The rows of a group lie close to one hidden flat surface of 8 dimensions, which may be shifted away from zero. Surfaces can cross.
(in the rows, 100 means zero)
Known rows, each followed by its group:
112  94  94  93 107 104 107 106  89 105 106  95 112 102  90 107 101 103  97  83 109 103 | tamap
131 102  83 111 110  93 114  97 113 110 101 107 101  94  76 128  98  92 109 112 116 109 | dute
129 110  86 114  68  69  86 101 122  99 108  81  82  86 102 120  90  79 104 123  94  89 | Tatug
122 100 102 103  96 109  84 105 111 100  95 105 100 100  96 102  97  83 101 110 100 114 | Luboz
 78  96 108  78 119  86 107 100  65 100 100  83 111  87 112  96  70 122  96  81  90  73 | bota
115 100  98 109 118 101 120 100 119 102  89  97 114 101  83 107  84 105 125 107 103 109 | bota
106  89 103  89  94 105  93 114  90 107  94 115 110 100 111 103 124  94  79  87  97 111 | tamap
127 118  83  84 115 113 121 112  97 104  90  99  91  90  99  91  97 105  88  89 105 120 | Luboz
114  99 104  97 119  85  88 112 116  97  92 112 108  86 105 138 106  78 119 109 101 102 | Tatug
 91  84 112  95 110 103  87 103  89  97  96 101 110  99 109  99 104 101  93  89  96 100 | tamap
126 108  73 111 118  99 116 103  96 106  88 105 128  93  77 127 110 105 109 104 124  95 | dute
112  99  94  93 112  75 101 104 110  95 103  87  95  76 109 123  87  85 118  84 106  95 | Tatug
104 146  86  91 100  91 111 128  91 101  87  86 126 103 101 122 127 111 105 115 126  72 | bota
 80  99 125  95  54 101 100 101  97 112 123  87  97 130  99  75 117 122  91 112  89  97 | tamap
 94 102  77 122 101 102 120  99  99 101  75 102 120  95 103  94  95 109  98  86 104  93 | bota
 93  73 145  59 114  90  92  90  80 104 130 102  65 102  95  85  74 107 102  94  73 109 | Luboz
113 117  87 117  86 109 111  89 115 102 101  93  73 107  92  85  94 100  90 117  98 110 | dute
 95 108  69 134 104  96 114 100  89 100  64  94 133  90 103 106  80 114  94 104 103  73 | bota
 74 119 102 108 124 100 114  97 113  80 100  71  99  93 102  98  74 119 122  99 110  82 | Luboz
 95 111  90 100 126 101 101 106  99  92  89  94 109  87 113 113  99  96 109  85 113  89 | Tatug
 90 140  59 120  87  98 150 107  94 105  76  92 101 101 102  78 109 130  87 109 106  88 | lunos
101  82  74 131 102  73  93 108 116  92  71 103 128  70 128 116  97  74 115  75  99  92 | Tatug
110 112  99 111  92  78 107  94 101 108 105  83 101  99  80 117  86 109 112 125 101  80 | tamap
101  81 108  97 109  94  98 108 109 101  88 116 102  93 109 102  99  88 102  90  88 117 | Tatug
 77  93 103 105  81  91 106  79  90 100 118  77  74 101 104  71  74 118  85  99  83  88 | tamap
100 104 103  92 100  63 116 105  98 113  94 105  89  89 104 107  92 101 103 122  77  90 | lunos
106 105 104 102 104  93 111 102 105  99  91  85  99  94 103  99  74 106 108 105  88  98 | Tatug
108  88 115  77 101  88  86 106  86 106 106  97 122 100  98 114  96  94 114  94  99  90 | bota
100 122  90  90  73  96 149 102  85 117 109  76  67 109  93  59  88 137  76 112  82 108 | bota
111  97  90 122  78 107 110  86 115 102 105  92  83 105  90  75  79 104  95 109  87 114 | Tatug
112  89  96  94 139 108  65  87  93  97  89 143 107  94  88 134 112  65 107 104 109  98 | dute
103 114 110  97  79  82 109 133 123  98  87  83  98  93 128  92 100 102 105 116  77 108 | dute
 97 126  97  82  92 116 135 125  93 105  77  85 129 113 103  65  95 130 101  91  96 108 | bota
151 113  74  93  98 128  82 104  97  88  87  70 116  91 103  81  61  85  89  65 110 113 | Luboz
108 101 102  99  87  96  90 114 113 104  88 118 100  95 113 104 120  81  96 111  92 113 | dute
 97 107  63 111  78  61 126  94 106 108  95 110  75  78 112 102 107  84  97 101  92  90 | lunos
 93  71  91 116 114  80 114  75 105 107 103 121 110  94  76 122 102  91 132  95 107  95 | lunos
 95 122  62 136  83  99 100 104 112  91  68  93 123  89 122  99 103  93  96  97 113  83 | Tatug
108  99  88 127 110 105 103  99 107 101  79 110 121  99  89 118 100 100 105 114 106 101 | lunos
106  89  75 118  96  86 130 105 123  93  91  78 111  76 115 104  80 101 112  66 103 101 | dute
 80  97 110  80  99  99 102 119  80 108  85 127 122 103 118  91 132 103  92  95  89  95 | lunos
112  92 130  74 102 101 101 114  93 105 115  89 113 111  88 110 102 116 108 100 105 105 | tamap
109  97 107 114  51  86 105 127 118 112  88  90 121 102 115  97 114 103  98 114  82 111 | dute
 88 118  83 112 122  98 123 105  97  93  79  89 127  87 101 107  92 113 112  95 112  81 | bota
109  79  84 107  75 116 103  76  82 111 112 106 104 111  82  78 103 104  76  84 104 105 | dute
111  85 102 106 120 122  90 110 108  96  92 112 130 102  96 124 117 101 101  87 113 117 | tamap
 93 139 104  92  99  90 114 117  85 101  89  80 109 104 101 101  93 124  97 131  96  74 | tamap
 69 124  82 114 121  94 112  88  82  93  84 105 107 100  95 111 102 113  99 113 119  63 | Luboz
 86  92 116 108  46 112  75 110  88 108  91  96 136 121 119  70 112 109  77 105  80  88 | dute
107 116  74 107 124 101 147  88 101 100 103  90  71  92  80  96  83 122 101  95 117 106 | Luboz
 74 107  99  93 101  94 121  95  88 110 103 118  76 107 100  91 125 115  86 117  95  94 | Luboz
 94  81  68 126 114  68 135  61 111 107 113 104  95  90  66 118  87 100 136  91 120  80 | lunos
117 103  82  95  99 111 113 100  97 108  97 111  88  96 102  88 108  92  82  90 105 117 | Luboz
 96 106  91 108 117  96 109 102  99 100  86 111 124  99  93 115 105 105 114 108 115  89 | lunos
 91 111  94  70 102 102 107 116  96  96 106  93 119  96 111  97 127  96 111  64 125  98 | bota
115 105  83 110 106 100 105  93 106 101  93 103  94  93  92 105 100  92 100 102 107 107 | dute
 96 124 110  80 113 102  99 110  89  93  96  80  99  96 106  90  80 115 101 102  97  89 | Luboz
109 109  56 134 105 101 117  92 105  90  80  84  95  79 110  98  78  99  89  85 109  96 | lunos
115  86 103  91  96 103  91 109  91 104 106 103 128 103  89 117 117  95 106  85 116 101 | tamap
128 103 115  71  97  70  90 109  83 119 108  98  99  92  87 125  94  96 105 126  86  90 | tamap
 96  78 134  62 118  98  79 112  95 102 104 130  96  95 110 105 113  84 100  89  78 118 | Tatug
121 103  96 103  79  69  84  96 112  97 117  72  76  84 107 109  77  80 106 106  94  88 | Tatug
 93  85  87 100 107 108 118  83 100  96 114  94  90  97  93  84  87 109  96  64 108 106 | lunos
106  89  97 111 119 113  86 100 104  95  91 114 118  99 101 119 111  85 107  95 114 102 | lunos
 91 103 117  87  97 103 106 124  95 109  77 115 119 105 111  90 112 107  98 108  78 108 | bota
123 135  97  70 128  94 110  93  60 111  98  90  88  97  72 102  68 121  87 127 100  79 | Luboz

New rows, each followed by its group:
144 131 108  89  76  94 131 111 102 124 105  75  95 115  64  86  76 130  98 143  86 107 | bota
 76 120  91  99 110 112 123 105  80  88  84  86  73  93 128  63  80 130  60  91  81 101 | tamap
100  82 120  88  84  90  91  94  95 110 128  89 112 115  81 108 100 106 115  97 103  87 | tamap
100 123  94 113 141 104 120  96 106  90  86  76 110  96  85 102  55 123 123 109 109  95 | Tatug
118  87 105  90 100 107 118  99  97 105 124  82 111 110  73 106  99 116 114  76 120 107 | tamap
111  99 137  72 122 100 104 122 116 102  91 111 118 108  92 106  98 101 130 114  85 119 | bota
110 108  96 101  84 101 105 110  94 108  91 102 111 103  99  97 108 105  91 113  98 100 | dute
113 130  91  79 103  62  83 120  99  89 105  72  94  68 126 140  99  83 112  98 113  69 | Tatug
106  77  80 106  75 113  93  93  85 108  87 104 143 102 106  75 102  91  94  60  98 104 | bota
103  93 121 102  74  75 101 126 126  98  98  66 109  93 126  93  72 105 119 105  70 102 | dute
 86 101 113 104  99  98  91 103 116  92 104 100  98 103 108  98  97  97 111 106  94 101 | Luboz
100 131  65 126 102 118 109  87 101  94  86  95 104 102  92  94  95 105  94 107 123  89 | dute
103 110  97 103 111 100  81  95  99  91 102  93  94  97  97 110  94  92 110 101 112  87 | Tatug
 90 110  65 112  81  77 115 106 103 108  81 121 102  85 123 105 136  85  95  99 102  87 | lunos
 96 116  92 105  97 105  92 111 103  95  84 103 104  98 117  96 102  95  98 103  98  95 | dute
 87  86  99 113 115 128 103  98  78  97  75 102 127 103 107  76  79 120  83  83  90 100 | lunos
129 106  78 113 121  89 117  92 130  96  98 103  78  83  86 122  89  87 116 105 109 113 | dute
102 100 121  88 105 111  94 117  86 108  80 111 117 108 101  94  99 114  86 121  79 109 | lunos
126 136  75 111 138 102 111  96  96  95  83  83 111  90  75 129  69 107 115 113 127  79 | Luboz
107 132 111  89 110  90  93 117 125  90  90  97  62  91 120  94  92  88 109 132  78 112 | dute
112  92  87 107 115  94  93  91 111  91 108  99  90  81 106 118  96  79 106  78 114 103 | lunos
105  56  66 181  55 101  75  72 131  88  90  83 155 100  98 116  88  83 117  78 115  85 | dute
108  93 125  89  76  93  94 119  86 112  94  92 132 111  97  99 100 116  95 113  78  93 | dute
131  86  88  89  91 118 107  91 102 100 112  91  72  94  99  69  78  93  85  68  97 130 | Luboz
 96 124  91 107 120 119 125 111 100  92  93  82 111 102  95 100  93 130  93  99 118 102 | tamap
124  94  97 112  85  87 105 117 110 112  91 104 129 103  90 126 110  99 106 118 100 102 | dute
125 126  86  93 104 101 119 110 112 111  91 120  71  99  93 106 121  90  93 124 102 122 | dute
114  96 105  89 128  95 117  91 102 101 109 103  79  94  82 108  81 109 107 101 100 111 | Luboz
114  72 103 128 105  86 100  99 129 105  80 111 117  90  98 118  76  92 123 116  80 114 | Tatug
119 117  91  88 111  82 133 131 111 107  82  87 112  86 103 118  98 112 113 100 100 105 | dute
 98  92  96  99 105 107  82  88  94  97  96 116 100  96 103  95 101  86  95  92  98  99 | dute
114  76 107  90  80  90  98 114 111 109 104 114  96  96 109  98 109  80  98  91  82 122 | dute
115  81 109 113  86  94  81  90 122  99 107 106  79  99 102  98  91  76 106 114  83 118 | dute
113 110  82 114  87 104 115 107  96 110  85  98 121 108  93 104 110 112  93 110 111  98 | dute
113 105 123  80  79  78  99 110  66 125 101  87  94 104  87  95  76 123  81 136  63  84 | bota
121  81 107  90 102  91  98  95  95 108 121  91 113 101  73 117  90 102 119  91 109  96 | tamap
126  80  67  95  79 100 115  95  89 112 115  98 112  92  85 100 118  92  93  54 124 109 | tamap
103 119 107  88  90 100 105 118  87 107  88  93 116 107 101  96 101 119  94 121  94  91 | dute
101  86 102  99  92 100  91  95 101 108 104 126  88 104 101 104 119  85  90 110  96 109 | Luboz
110  88 109  99  97  82 105 112 111 102  89  99  99  91 110 103  86  96 109 102  77 112 | Tatug
110  90  98 115 124 105  89 100 109  95  90 104 109  96  97 125  90 100 104 106 104 103 | tamap
 91 136  94  96  89 101  98 130 104  97  73 112 101  97 139  88 129  87  88 112  93 104 | dute
 86 106  86  84  81 101 103 113  74 102  98  92 136 101 108  93 122 106  96  67 114  72 | tamap
 88  76 104 124  94 100  88  83 104  92 118  91 119 106  84 110  93 101 117  87 114  88 | tamap
 90 117  83 110 115 106  87 102  89  86  76 104 126  92 110 104 102  97 101  92 114  79 | dute
 90  92 106 106 119  95  82  79  97  94 105  99 101  97  88 111  80  94 116 104 106  81 | Luboz
100 124  78  86  69 105  93 101  97  95 115  97  69  99 119  87 137  82  72  86 112  99 | Tatug
 81  98  99 103  91  96  55 103  89  85  86  95 123  90 132 102  94  78  98  88  97  69 | Tatug
107  91 102 105 109  91 110 100 120 105 109 110  95  97  90 120 111  93 121 106 112 113 | bota
117  91  98 107  89  94  98 111 100 109  93 104 128 100  93 116 107 100 103 103 101 101 | dute
114 116  94 110  90 108  91  95 107 106  93 111  93 110  89  98 110  89  93 129 103 108 | dute
108  79  89 132  91 106  92  82 100 100 100  90 127 101  87 106  85  95 105  96 106  89 | dute
 98 106  96  74 121  75 123 112  94  91 106  71  84  73 119  97  68 112 107  71  94  93 | Tatug
108 120 102 107  78 117  87 100  94 108  91 119  89 119  93  84 124  90  79 135  95 106 | dute
126  78  83 118  82  91 108  97 122 106  99 103 103  93  94 113 105  88 103  94 102 120 | dute
 92  96 130  73 115  92  54 101  86  87 109  95 104  93 112 109  85  85 111  95  91  80 | Tatug
116  95 100 118  65 107  98  93 106 111 100  98 101 116  85  91 103 103  90 117  93 104 | dute
 88  85 115  80 120 126 101 102  93 101  94 134 101 107 102  78 116 101  95  87  91 127 | Tatug
111 106  92 103  98  83  93 105  91 103 100  94 119  96  90 131 106  93 107 109 114  78 | bota
117  98  85 130 129 107 101  96 118  91  84 103  98  90  92 125  89  94  97 112 106 113 | tamap
123  80  83 120  87  72 142  95 127 108 100  79  77  80  97  92  61 106 108  90  75 123 | Tatug
102 118  96 106  85  79 111  92  94 103 110  75 101 103  87 103  87 117 108 117 104  75 | tamap
 99 101 107  91 128  90  81 109 100  90  87 108 114  84 113 121  92  86 116 102  99  91 | dute
 89  88  77 129 114 107 103  77 120  82 104  88  99  91 101 100  77  94 117  66 119  96 | Luboz
132  89  91  97 106  95 107  96 100 106 107  97  92  92  84 118  89  97  96 100 103 109 | tamap
 99  96 111  87 124 116  80 115  95  89  97 103 108  96 112 105 104  91  93  84 106 108 | lunos
 79  93  97 110  80 110  95 100  98 101 102 103 119 107 104  92 122 106  95  88 106  92 | tamap
 89  70  80 101 117  97 117  59  78 112 113 140  71  90  85  99 114  96  81  83 107 103 | Luboz
113 108  85 114 102 111 103 113 106  99  82 107 122 102  98 120 118 103  90 112 113 103 | tamap
 99  82  89 114 105  80 110 110 112  97  76  98 117  78 120 100  82  92 113  82  84  99 | Tatug
133  83  88 100  98 106 109  88  88 120 104 118 107 106  63 114 111  97  94 106 113 113 | dute
115 114  71 116  77  85  96 111 118 100  90 102  95  85 116 116 125  76  96 101 109  97 | Tatug
104 106  76 124  75  97 116 110 118  96  86  83 105  98 115  85  99 101  96  89 102 104 | dute
135  94 101  94  74  75 141 137 117 117  97  78 109  93 102 112  99 117 109 106  87 117 | dute
118 110  70  96 130 107 119  95  97 103  92 116  98  86  87 116 107  93 100  87 123 105 | dute
 98  87 118  84 120  92 109 108 106 109  97 132  84  98  97 120 126  93  99 109  92 122 | Luboz
106  91  93  94  93  92 112  95 108 105 124 100  80  97  93 107 116  93 104  89 111 106 | bota
130 120  88  91 127 108 115 127  96 100  93  85 147 101  78 137 109 114 117  89 141  95 | tamap
 85  99 104  76 132  85  85 115  89  82  88  89 122  73 128 115  85  92 116  68  97  77 | Tatug
104 117  99 107  77  91 109  99  98 107 104  89  96 110  94  94  96 115  94 126  93  91 | tamap
121  82  86 113  89 108 105  74  95 109 116 102  88 104  74  96  89  98  94  98 102 113 | dute
 93 101  80 115 107 102 106  99 105  91  84  99 109  88 113 102  95  95 103  86 107  95 | Tatug
122  87  80 128 105 103 102  73 106 102  97 107 114  97  76 117  92  90 107  98 117 103 | dute
117  91  93 100  86  88  99  91  99 111 118  94  95  97  84 114 101  95 102  96 109  94 | bota
109 100 107 111  95  98  83  92 121  93 104  98  77  99 106  99  86  81 110 118  87 109 | dute
108 102  88  95  94 114  99 102  74 109  90 114 129 108  90 103 119 102  84  99 110  93 | dute
